All groups share one centre, and each spreads out both ways along 8 directions, with some noise.
(in the rows, 128 means zero)
Some rows, each with its group after it:
96; 115; 155; 169; 105; 88; 104; 148; 148; 147; 105  j_747
135; 118; 155; 124; 166; 104; 123; 147; 113; 87; 182  j_747
138; 93; 17; 165; 147; 131; 128; 113; 96; 177; 138  j_747
128; 130; 126; 152; 128; 138; 114; 98; 163; 119; 73  j_773
166; 148; 103; 100; 123; 177; 87; 114; 125; 119; 120  j_773
97; 140; 159; 103; 164; 171; 196; 114; 172; 95; 132  j_747
108; 131; 111; 136; 113; 118; 143; 120; 110; 138; 137  j_81
131; 92; 142; 196; 138; 161; 115; 93; 145; 132; 53  j_395
126; 122; 115; 138; 136; 149; 137; 123; 122; 147; 107  j_773
92; 127; 84; 97; 109; 171; 176; 100; 131; 166; 108  j_81
122; 143; 111; 123; 163; 120; 146; 139; 97; 144; 122  j_773
126; 101; 116; 91; 70; 117; 109; 144; 139; 165; 146  j_773
139; 69; 176; 172; 163; 145; 119; 156; 115; 139; 119  j_395
150; 127; 124; 148; 123; 114; 128; 120; 115; 125; 121  j_81
121; 122; 105; 148; 171; 120; 85; 137; 154; 125; 117  j_747
95; 150; 106; 116; 171; 127; 142; 158; 141; 155; 122  j_395
110; 130; 88; 114; 119; 157; 121; 97; 123; 134; 115  j_747
106; 132; 130; 98; 121; 134; 96; 181; 111; 164; 157  j_773
131; 102; 183; 125; 132; 141; 85; 180; 92; 155; 129  j_395
141; 136; 85; 105; 97; 58; 178; 114; 165; 126; 166  j_81
106; 132; 112; 141; 109; 107; 83; 100; 110; 134; 81  j_81
104; 129; 120; 132; 124; 77; 78; 113; 123; 119; 105  j_81
130; 119; 107; 123; 119; 193; 86; 128; 116; 131; 148  j_747
105; 98; 119; 150; 165; 167; 157; 141; 145; 146; 138  j_395
92; 108; 164; 135; 93; 84; 106; 166; 161; 155; 129  j_773
141; 113; 133; 147; 132; 208; 180; 108; 125; 139; 109  j_773
131; 153; 127; 133; 176; 167; 114; 135; 102; 138; 84  j_395
143; 177; 167; 88; 124; 114; 95; 213; 136; 181; 105  j_773
100; 124; 139; 146; 149; 114; 115; 124; 126; 140; 74  j_81
161; 140; 110; 149; 98; 161; 113; 86; 166; 97; 119  j_747
184; 128; 165; 88; 125; 137; 110; 182; 76; 151; 154  j_395
147; 134; 102; 122; 173; 127; 145; 105; 148; 104; 120  j_747
171; 121; 184; 160; 155; 104; 102; 159; 113; 150; 55  j_395
84; 121; 115; 88; 144; 150; 117; 117; 136; 144; 92  j_81
125; 134; 124; 110; 113; 94; 142; 142; 152; 141; 136  j_81
173; 134; 193; 102; 129; 116; 144; 163; 114; 161; 65  j_747
137; 88; 120; 110; 72; 130; 97; 90; 147; 96; 168  j_773
122; 121; 91; 100; 130; 140; 154; 113; 136; 162; 98  j_773
134; 138; 125; 124; 111; 101; 82; 91; 101; 128; 51  j_81
118; 118; 135; 121; 113; 163; 121; 145; 113; 172; 102  j_747
112; 133; 127; 138; 128; 143; 83; 128; 116; 134; 101  j_395
138; 110; 135; 114; 128; 153; 157; 122; 106; 139; 125  j_395
111; 97; 158; 160; 137; 118; 66; 175; 134; 147; 131  j_395
176; 142; 148; 119; 160; 70; 169; 91; 82; 106; 66  j_81

New rows, each followed by its group:
149; 120; 84; 120; 114; 163; 166; 93; 161; 148; 103  j_81
57; 132; 160; 108; 161; 162; 157; 137; 165; 129; 111  j_747
123; 131; 128; 146; 99; 130; 112; 142; 124; 149; 125  j_81
101; 111; 129; 137; 125; 113; 141; 103; 170; 130; 94  j_773
171; 113; 140; 116; 166; 119; 129; 136; 197; 128; 83  j_81
159; 97; 161; 149; 155; 168; 178; 146; 133; 167; 80  j_395
126; 139; 146; 162; 152; 163; 153; 136; 136; 147; 79  j_773
134; 120; 136; 108; 88; 92; 102; 126; 111; 129; 134  j_395
146; 126; 120; 121; 88; 149; 131; 111; 133; 148; 103  j_395
121; 108; 116; 128; 103; 152; 114; 136; 131; 160; 123  j_773
123; 84; 137; 161; 120; 155; 137; 131; 156; 152; 116  j_395
136; 104; 124; 140; 145; 136; 52; 145; 158; 110; 144  j_81
167; 99; 117; 133; 76; 107; 102; 130; 84; 135; 176  j_773
124; 144; 133; 99; 115; 136; 71; 119; 125; 131; 83  j_747
123; 119; 105; 119; 129; 206; 45; 151; 122; 175; 93  j_747
125; 130; 103; 112; 102; 128; 117; 114; 132; 137; 120  j_81
119; 121; 123; 156; 129; 85; 104; 130; 116; 130; 120  j_773
126; 164; 105; 120; 160; 148; 99; 123; 98; 123; 107  j_395
116; 112; 103; 138; 128; 147; 106; 111; 156; 141; 96  j_81
117; 129; 134; 161; 87; 139; 106; 162; 131; 160; 145  j_81
149; 178; 141; 78; 164; 105; 128; 176; 87; 154; 109  j_395
120; 136; 92; 90; 119; 131; 159; 129; 128; 138; 166  j_395
119; 120; 100; 156; 108; 102; 74; 80; 125; 92; 123  j_395
128; 93; 155; 161; 111; 148; 120; 109; 129; 144; 74  j_395
135; 107; 76; 145; 110; 129; 84; 115; 152; 108; 184  j_81
136; 129; 104; 154; 126; 114; 105; 110; 156; 129; 94  j_747
152; 93; 93; 205; 109; 217; 106; 142; 142; 138; 194  j_81
110; 107; 136; 141; 131; 138; 122; 100; 106; 121; 102  j_395
93; 119; 155; 134; 108; 119; 123; 172; 162; 182; 96  j_773
177; 115; 108; 206; 84; 167; 73; 122; 141; 141; 115  j_81
88; 121; 61; 134; 122; 131; 135; 74; 124; 109; 153  j_747
99; 117; 153; 120; 173; 127; 136; 166; 106; 120; 173  j_81
174; 109; 133; 152; 178; 115; 160; 133; 108; 91; 182  j_81
90; 107; 111; 129; 159; 175; 109; 115; 115; 130; 116  j_81
97; 117; 99; 140; 123; 129; 109; 110; 137; 136; 114  j_81
131; 116; 98; 135; 137; 158; 122; 90; 103; 120; 115  j_81
109; 119; 136; 158; 121; 117; 100; 132; 156; 145; 90  j_773
137; 114; 116; 118; 152; 147; 125; 114; 131; 122; 119  j_81
108; 145; 108; 136; 127; 88; 89; 126; 142; 132; 109  j_395
139; 120; 117; 132; 114; 154; 98; 115; 165; 154; 63  j_81
110; 104; 132; 149; 127; 148; 149; 118; 147; 151; 93  j_395
111; 124; 95; 131; 99; 162; 121; 110; 122; 149; 122  j_81
127; 109; 71; 133; 180; 179; 156; 121; 126; 130; 167  j_747
113; 82; 158; 163; 146; 139; 139; 79; 95; 106; 81  j_395
89; 127; 72; 95; 74; 180; 64; 87; 102; 141; 123  j_81
124; 127; 39; 141; 113; 147; 163; 62; 138; 140; 105  j_747
119; 104; 113; 218; 99; 170; 99; 156; 169; 166; 139  j_81
143; 143; 131; 137; 126; 85; 129; 88; 52; 111; 92  j_81
188; 141; 137; 84; 105; 172; 150; 117; 75; 139; 115  j_395
106; 130; 109; 109; 120; 116; 136; 113; 126; 139; 112  j_81
14; 118; 60; 118; 160; 163; 94; 122; 143; 187; 71  j_747
91; 112; 125; 111; 202; 135; 138; 100; 60; 94; 134  j_81
161; 145; 177; 95; 110; 171; 105; 144; 132; 153; 59  j_747
127; 128; 95; 139; 102; 163; 166; 99; 86; 143; 136  j_81
95; 62; 105; 148; 79; 110; 157; 83; 174; 156; 96  j_773
162; 121; 87; 150; 140; 183; 114; 120; 149; 134; 127  j_747
94; 86; 79; 168; 157; 187; 62; 100; 144; 115; 136  j_81
139; 116; 58; 184; 58; 186; 153; 111; 169; 171; 151  j_81
79; 142; 117; 62; 122; 131; 76; 154; 190; 156; 104  j_773
90; 91; 62; 122; 155; 183; 80; 82; 134; 107; 142  j_81
107; 134; 136; 152; 145; 116; 160; 111; 190; 116; 91  j_747
135; 132; 131; 167; 138; 118; 120; 119; 130; 127; 89  j_773
139; 112; 114; 141; 138; 149; 135; 118; 128; 127; 130  j_395
